The rows are grouped in 3 different ways at once. Each group adds its own fixed numbers to the row, and there is some noise. The rows also spread widely along 11 directions, which tell nothing about the answers.
(in the rows, 128 means zero)
Some rows, each with its group in each grouping after it:
[126 113  91 111 109 143  96 126 126 139 170 161 168 184 122 111  98  91
 153 136  89 138 125  90  90 114]	(1) K_244 K_696
[135 116 114 158 118 145 161 123 101 107 101 152 103 124  83 137 127 156
 136 156 141 139  94 190 148 123]	(3) K_780 K_782
[129 112 111 114 109 172 135 126 118 147 140 133 147 142 103 109 115 137
 123 136 134 126 149 121 153 132]	(0) K_765 K_584
[114 170  48 155 122 136 110 164  87  97 139 178 151 144  92 151 147  82
 135 118  99 126  85  89 139 104]	(2) K_765 K_143
[130 132 105 127 113 140 121 125 117 122 141 140 147 143 126 125 119 135
 150 118 118 134 116 112 129 139]	(2) K_780 K_209
[124 174 100 163 107 134 116 145 137 144 191 134 105 164  95 117  99 170
 177 122 168 163  56 123 134 101]	(0) K_244 K_584
[150 124 125 127 141 164 131 103 126 128 138 121 132 178 102 131 170 123
 158  96 104 113 125 124  98 129]	(4) K_244 K_719
[ 97 127 129 139 137 132 124 135 101 132 121 196 162 184  66 159 129 128
 143 157 115 111 100 130 102  89]	(5) K_780 K_209
[152 160 124 168 149 136 158 162 159 117 142 143 129 110 144 135 142 143
 147 116 140  98 132 141 142 140]	(3) K_244 K_782
[137 117 106 147 147 160 140 161 145 127 142 131 158  95 156 113 111 112
 128 133 145  93 161 114 161 126]	(4) K_780 K_719
[186 194 123 159 118 156 119 129 161 142 167  87 120 108 183 146 144 135
 161  93 100 112 159 146 138 161]	(1) K_244 K_143
[150 134 160 127  96 156 122 112 101 155 123 133 169 126 135 132 134 139
 127 117 133  86 181 113 149 162]	(5) K_244 K_696
[162 147 159 208 164 116 154 160 172 102 114  71 112  98 164 135 177 146
 162  83 130  94 122 146 138 116]	(5) K_244 K_209
[133 128 112 164 129 118 141 143 105  98 102 131 111 155  91 131 161 126
 150 107 110 131  77 132 120 112]	(3) K_765 K_696
[125  68  73  87 142  92 130 111 118  58 122 173 134 191 111  75 132 116
 158 121 117 166  56  60  95 121]	(0) K_780 K_719
[150 102 142  91  53 134 152  59  84 132 114 136 127 149  64 101 126 200
 154 123 213 139 119 111 168 173]	(1) K_244 K_584
[124 184 163 168 178 160 140 170 138 150 143 180 138 145 127 178  96 129
 130 172 100  85 113 207 109 106]	(4) K_780 K_719
[130  49  66 130 153 159 149 162 143  83 137 129 127 126 151  69  99  63
 114 144  85 163 119 119 141 103]	(2) K_244 K_782
[115  73 132 146 117 151 122 145 110 154 123 121 140 170  89 111 105  96
 143 139 100 147 117 137 121  86]	(1) K_244 K_209
[138 100 139 158 144 141 157 152 146 117 122 119 138 114 139 110 124 133
 133 120 144 110 138 133 149 122]	(2) K_244 K_209
[139 145  92 194 130 169 134 149 124 115 138  88 106 106 125 140 139 125
 154 105 119 134  93 167 145 105]	(2) K_780 K_719
[165 131 139 147 129 160 135 129 140 133 145  90 127 110 164 110 118 130
 144  97 122 120 143 144 139 147]	(2) K_244 K_719
[152 123 114 122 163 115 166 147 132  66  88 129 123 144 140 107 209 120
 130  78 110 109 121  76 153 163]	(0) K_765 K_143
[151 147  93 114 137 162 120 127 140 120 162 154 123 148 149 124 103 112
 123 151  77 147 141 145 127 128]	(5) K_765 K_143
[127 129 109 148 152 157 171 130 135 101 121 174 137 120 109 153 142 153
 119 161 140  95 145 164 148 118]	(5) K_780 K_209
[134 113 117 126 112 134 148 107  85  99 102 160  97 156  70 119 121 147
 129 156 131 163  78 168 151 124]	(5) K_765 K_782
[122  73 157 131 156 186 150 164 147 169 126 109 110 166 124  93 115 114
 125 128  91 151 148 155 133 110]	(3) K_780 K_143
[136 120  85 134 112 152  93 130  98 123 145 118 132 168 129 123 115  73
 145 113  39 163 100 120  97 114]	(2) K_244 K_209
[153 143  89 149 130 152 109 129 106 115 129 138 140 135 122 148 126  84
 128 147  70 121 128 149 120 106]	(4) K_765 K_143
[129 110  81 179 151 187 113 151 158 142 178 131 155 120 127 136  64  87
 132 173  92 123 136 192 100  47]	(2) K_765 K_719
[157 124 129 151 138 148 121 133 163 131 156  95 136 107 179 111 100 132
 152 123 121 123 146 141 129 123]	(5) K_780 K_719
[125  81 212 158 166 146 171 178 174 159 112 118 154 134 144  99 118 135
 130 129 158  79 164 140 147 118]	(1) K_244 K_696

New rows. What belongs after each?
[151 125 122 157 122 120 108 122 152 132 157 128 152 122 146 126  75 144
 166 158 139 122 122 146 107  99]	(4) K_780 K_209
[125  95 177 128 138 107 160 142 112 115  81 126 107 167 110  96 147 165
 146 107 141 140  84 120 150 151]	(0) K_780 K_209
[158 153 138 120  91 116 100 116  69 123 109 123 122 144 150 134 112 112
 134 116  63 147 113 129 135 168]	(5) K_244 K_209
[151 116 138 143 121 126 144 145 113 110  96  54  62 162 113  77 192 144
 163  43 123 178  70  96 172 151]	(0) K_765 K_143
[150  87 105  96  96 163 123  94 118 132 139 137 169 116 151 104  86 132
 124 147 120 129 179 122 138 155]	(2) K_780 K_209
[134 120 161 168 140 158 142 148 123 147 117 142 147 105 115 141  88 133
 114 169 146  94 151 191 153  97]	(5) K_765 K_719
[141 143 161 151 109 130 142 157 116 138 112  79 105 129 131 106 145 154
 154  65 149 142 103 113 180 160]	(2) K_765 K_209
[141 113 137 158 145 152 139 149 110 110  95  96 131 115 148 126 146  98
 132  99  81 116 119 145 136 131]	(2) K_780 K_719
[131  96 103 134 125 190 142 116 151 139 156 117 161 138 121 112 149 140
 147 108 138 108 164 111 128 125]	(2) K_780 K_696
[128 125 105 133  92 158 141 100 104 133 142 148 104 142  79 124 106 183
 144 156 172 158 107 163 162 122]	(5) K_780 K_209
[190 144  77 177 141 126 151  97 128  35  94  97  98  89 156 153 183 118
 129 127  67 112 115 186 123 130]	(5) K_765 K_696
[133 129 133 109 102 146 111 143 115 166 158 146 166 146 137 105  91 124
 137 122 143 117 161  79 154 150]	(4) K_244 K_209
[124 102 110 157 141 164 137 170 136 134 150 148 164 100 144 109  76  98
 117 150 141 105 151 134 154 101]	(2) K_244 K_719
[158 102 109 166 126 134 166 110 127  89  96 113 110 115  94 131 161 159
 143 123 143 122 122 164 138 117]	(3) K_765 K_209
[132 103  93 113 148 196 177 127 138 119 144 154 103 143  99 105 127 152
 107 151 145 136 147 170 167 131]	(0) K_765 K_719
[135 137 121 178 138 157 139 143 137 132 146 147 134 116 116 151 104 134
 129 166 125 107 136 185 135  87]	(5) K_244 K_209
[112  46 142 140 152 142 141 149 137 124 119 149 161 160 111  88 109 100
 122 152 126 118 136 111 120  80]	(5) K_244 K_696
[ 97  41  83  88 118 165 129 131  97 140 130 197 183 185  76  97 105  83
 111 156 108 131 163  75 116 101]	(3) K_244 K_209
[146  82 136 124 130 127 144 115 132 114 106 127 150 138 120 105 137 144
 134 128 137 112 147 118 134 132]	(0) K_765 K_209
[135 136 127 130 128 138 130 162 123 138 146 159 133 142 156 112  85 114
 123 138 101 130 130 128 132 142]	(3) K_244 K_696
[141 148 151 184 147 115 160 168 129  96  88  79  92 103 144 124 167 146
 147  90 133 121  79 135 169 131]	(5) K_780 K_584
[154 117 128 150 137 134 148 130 154 117 140 141 139 127 143 116 120 144
 142 133 137 106 143 139 118 127]	(3) K_244 K_696
[160 159 133 145  96 159 123  69 127 145 152 116 110 151  98 156 132 196
 170 132 133 139 120 189 114 131]	(5) K_780 K_209
[138 113 167 115 117 134 129 153 111 149 107 118 143 132 154  91 116 133
 135 110 124 129 136 105 166 175]	(0) K_780 K_782
[160 159 115 137 143 137 134 152 169 123 171 148 122 110 173 112  61 140
 134 164 136 131 127 167 148 136]	(4) K_765 K_782
[137 137 118 138 120 169  96 140 142 176 178 153 179 142 145 150  65  91
 133 173  72 110 174 159  98 103]	(1) K_244 K_209
[169 185 123 128  86 138 136 105 108 128 145 135  99 129 128 135 131 169
 152 112 149 140 116 143 171 181]	(1) K_244 K_143
[147 153 123 164  97 118 105 161 105 123 140 108 141 104 167 111 102 112
 147  97 125 126 105  95 154 147]	(2) K_244 K_696
[130  97  85 163 153 155 161 174 158  99 139 115 123 102 150  98 137 111
 122 120 137 122 146 110 174 105]	(5) K_244 K_209
[138  90 183 138 145 109 160 147 137 118  85 122 129 135 127 105  95 131
 129 153 130 123 106 160 135 120]	(1) K_765 K_584
[133  70 113 131 168 144 151 148 149  98 108 136 169 135 145 111 164  83
 117 119  92  90 173  86 123 112]	(5) K_244 K_209
[126 129 166 110 145 151 128 171 132 166 140 153 121 177 137 106  75 115
 129 140  79 152 122 153 122 142]	(3) K_765 K_782
[145 103 143 177 111 145 140 129 105 133  94  94 123 121 100 140 141 123
 140 127 116 118 125 170 145 111]	(1) K_244 K_209
[151 101 125 213 130 163 133 131 131 135 124  64  76 126  84 132 114 136
 161 131 115 159  80 231 112  53]	(3) K_765 K_719
[146 152 142 143 138 124 119 114 101 116 108 166 150 156 107 165 140 119
 144 150  91 102 107 152  98 120]	(4) K_780 K_143
[102 118  91 173 141 158 124 189  97 134 116 140 128 139 114 144 115  70
 121 143  55 138 107 151 127  85]	(3) K_780 K_209
[117 105 100 164 138 156 155 165 156 119 152 116 100 140 105  87 125 148
 141 120 176 150 104 124 170  90]	(5) K_765 K_696
[128  93 104 115 139 108 122 141 136  98 116 142 172 153 150 112 136  88
 148 120  88 119 127  71 106 128]	(1) K_780 K_209
[175 154 125 112 115 163 142  97 152 131 157 122 128 103 176 123  95 175
 129 152 126 121 163 168 144 175]	(0) K_780 K_584
[138 177  98 158 152 141 154 153 195 117 185 160 131 123 149 146 113 168
 161 148 155 110 124 154 132 123]	(1) K_780 K_209
[126 195 128 159 162 154 136 167 150 142 163 173 131 149 129 171 107 137
 131 157  96 108 130 181 124 110]	(5) K_765 K_209
[116 100 109 148 110 142 155 150 105 124 121 189 147 108  92 116  71 142
 105 188 180 116 134 156 168 106]	(3) K_765 K_696
[145  77 160 133 109 124 114 102  89 135  85 121 156 162  76 112 135 118
 147 127 131 120 120 117 119 106]	(4) K_765 K_143
[141 136 108 156 126 134 125 144 132 118 137 134 166 111 136 136 121 120
 140 122 126 102 138 119 135 119]	(2) K_765 K_209
[145  91 151 154 145 136 147 137 151 127 111 116 136 128 130 112 127 141
 152 128 128 119 128 151 118 121]	(3) K_780 K_782
[133 116 133 105 142 155 157 127 138 120 137 172 144 143 131 113 107 137
 111 158 129 113 151 131 139 139]	(5) K_244 K_584
[151 119 160  93 133  96 181 114 131  89 101 152 113 159 122  91 158 183
 148  93 171 125 101  86 142 189]	(3) K_244 K_584
[147 152 121 150 111 122  76 147 127 144 155  78 127 151 165 118 103  96
 185  90  71 160  82 112 101 125]	(1) K_780 K_719
[154 135 103 138 135 138 146 119 147 102 137 141 135 116 149 131 134 158
 141 141 130 110 140 143 136 144]	(0) K_780 K_209
[148 122 124 141 140 142 154 130 123 106 120 148 129 121 130 121 127 138
 125 140 136 107 131 152 146 136]	(0) K_244 K_719
[154 123 149 160 127 159 164 141 119 126 100  67  70 128 112 113 155 153
 138  97 132 145 111 171 181 139]	(4) K_765 K_209
[138 120  78 165 120 143 119 116 185 130 182 135 197 118 117 139 136 147
 182 130 174  85 160  93 106  86]	(1) K_780 K_209
[141 128 132 142 125 124 147 138 122  96 113 124 128 124 145 113 139 144
 145 104 133 124  99 116 146 154]	(2) K_780 K_696
[131 145 131 143  76 178  96 137  73 183 134  87 113 148 107 122 121 128
 151 102  97 165 111 141 164 149]	(0) K_780 K_782
[154 110 144 133 102 163 130 117  82 149  96 111 135 128 125 138 131 112
 117 125  72 119 169 161 136 150]	(3) K_244 K_209
[136 175 165 147 102 150 111 151 105 175 146 127 129 141 136 132  94 150
 149 124 132 124 116 141 152 152]	(4) K_780 K_696
[132 131 122 162 155 139 161 153 146 102 118 118 124 135 115 128 168 138
 146  95 133 114 108 127 142 120]	(2) K_765 K_209
[146 103 137  92 122 158 162 101 120 112 120 156 133 152 126 102 145 151
 115 127 140 115 162 113 154 174]	(5) K_244 K_696
[184 135 106  84 110 156 163  63 127  89 114 131 147 109 136 126 169 159
 120 120 141  90 183 117 152 196]	(4) K_765 K_584
[131 132  87 126 109 153 110 139 128 148 171 159 158 123 143 120  54 119
 134 168 116 138 138 127 122 116]	(3) K_780 K_584
[157 154 119 146 153 141 139 139 119  87 105 113 138 139 162 144 199  91
 136  72  48  90 128 110 112 163]	(2) K_244 K_696
[168 158 125 175  76 130 125 116  92 126 124  93  75  93 123 133  81 179
 140 151 144 164  89 214 178 136]	(0) K_765 K_209
[116  87 119 138 135 131 135 169 112 129 115 155 158 133 110 102  97 100
 124 133 139 118 127 105 144 103]	(3) K_765 K_719
[126 130  96  87 142 192 165 129 129 137 141 189 152 165 105 140 151 131
 106 135 103 102 191 124 138 157]	(3) K_765 K_209
[143 160 119 200 149 129 129 139 155 114 142 129 139 115 122 170 126 135
 173 144 123  97  95 184  98  84]	(1) K_780 K_719
[136  60 125 163 176 113 166 167 185  92 116 140 141  95 168  95  75 125
 124 178 137 118 138 160 125  87]	(3) K_780 K_209
[164 134 154 142  91 126  97 100  94 145 118 120 168 136 116 137 130 125
 163 116 122 101 133 119 117 142]	(4) K_244 K_782
[134 115  92  80 106 194 143 121 122 152 163 145 103 167 121  90 109 143
 132 125 113 178 140 128 153 173]	(3) K_780 K_782
[140 105 148 115 123 126 126 116 129 135 127 134 138 161 132 110 106 153
 148 138 118 138 122 132 116 138]	(0) K_780 K_209
[138 102 179 108 104 136 143 119  94 147  95 109 112 165  97  88 152 164
 152  87 171 145 111  95 176 169]	(4) K_780 K_143
[144 123 131 170 139 141 155 158 114 114  95  91  65 141 106 114 153 127
 138 103 101 163  83 171 154 116]	(3) K_765 K_143
[155 142 146 148 113 102 133 135 103 102 101 106 109 129 144 110 142 147
 158  97 137 132  80 113 151 160]	(4) K_780 K_696
[159  92  38 149 102 162 130 102 135  95 155 118 131 105 128 121 112 107
 137 157 109 141 144 151 133 102]	(1) K_244 K_209
[156  98 154 145 152 143 198 126 130  82  66 105 110 120 112 111 204 156
 123  95 159  86 137 134 175 157]	(4) K_765 K_696
[125 115 137 128 104 197 119 139  97 182 138 121 125 165 102 115 101 123
 115 140  93 143 147 164 147 126]	(0) K_765 K_696
[148 144 126 170 118 132 116 170 134 134 133  97 143 107 158 122 127  97
 155 103 109 116 127 115 152 134]	(1) K_244 K_782
[125 119 125 123 159 152 154 153 156 123 148 162 134 151 132 114  95 132
 123 147 118 128 130 148 132 122]	(2) K_765 K_209
[164 105 115 144 111 148 145 112 121 109 118 101 113 116 127 101 152 146
 142 111 136 135 129 138 159 150]	(0) K_244 K_782
[114 111 116 127 147 147 125 176 132 132 137 131 157 148 155 107 117  88
 134 108  80 129 131  88 132 130]	(2) K_780 K_209
[130  99 133 145 121 145 136 155 107 129 113 113 123 140 131  94 130 115
 125 113 115 132 122 116 157 132]	(0) K_244 K_696
[131 132 177 154 132 146 138 148 132 159 135 112  99 163 115 118 112 155
 150 117 131 144 107 159 141 119]	(5) K_244 K_209
[144  88 174 132 140 127 141 147 140 139 116 109 116 151 149  86 101 139
 136 125 117 141 124 137 138 135]	(0) K_244 K_209
[149 150 122 115 100 149 116 111 130 141 160 129 124 157 145 120 105 148
 159 127 109 145 121 136 123 160]	(1) K_780 K_696
[159 137 162 194 149 111 146 179 126 102  92  75  83 106 154 114 139 113
 148 101 108 134  74 162 161 127]	(4) K_244 K_782
[119 109  59 146 107 204 159 126  86 119 131 144  78 139  79 129 121 131
 112 160 103 169 110 194 160 112]	(3) K_780 K_696
[149 116 165 120 161 130 169 130 147 101 103 130  96 159 130 105 144 151
 135 121 116 138 107 157 139 150]	(5) K_765 K_782
[107  42 120  98 151 144 134 133 141 120 119 187 226 149 129  94 120  93
 112 157 130  75 192  56 112 107]	(5) K_780 K_696
[151 168 119 183 140 135 125 146 141 119 150 140 137 112 150 162  96 125
 143 150  95 108 115 188 111 106]	(2) K_244 K_209
[138 129 102 183 166 131 145 143 149  84 131 179 163 109 136 157 123 111
 120 179 113  74 136 167 105  78]	(5) K_244 K_696
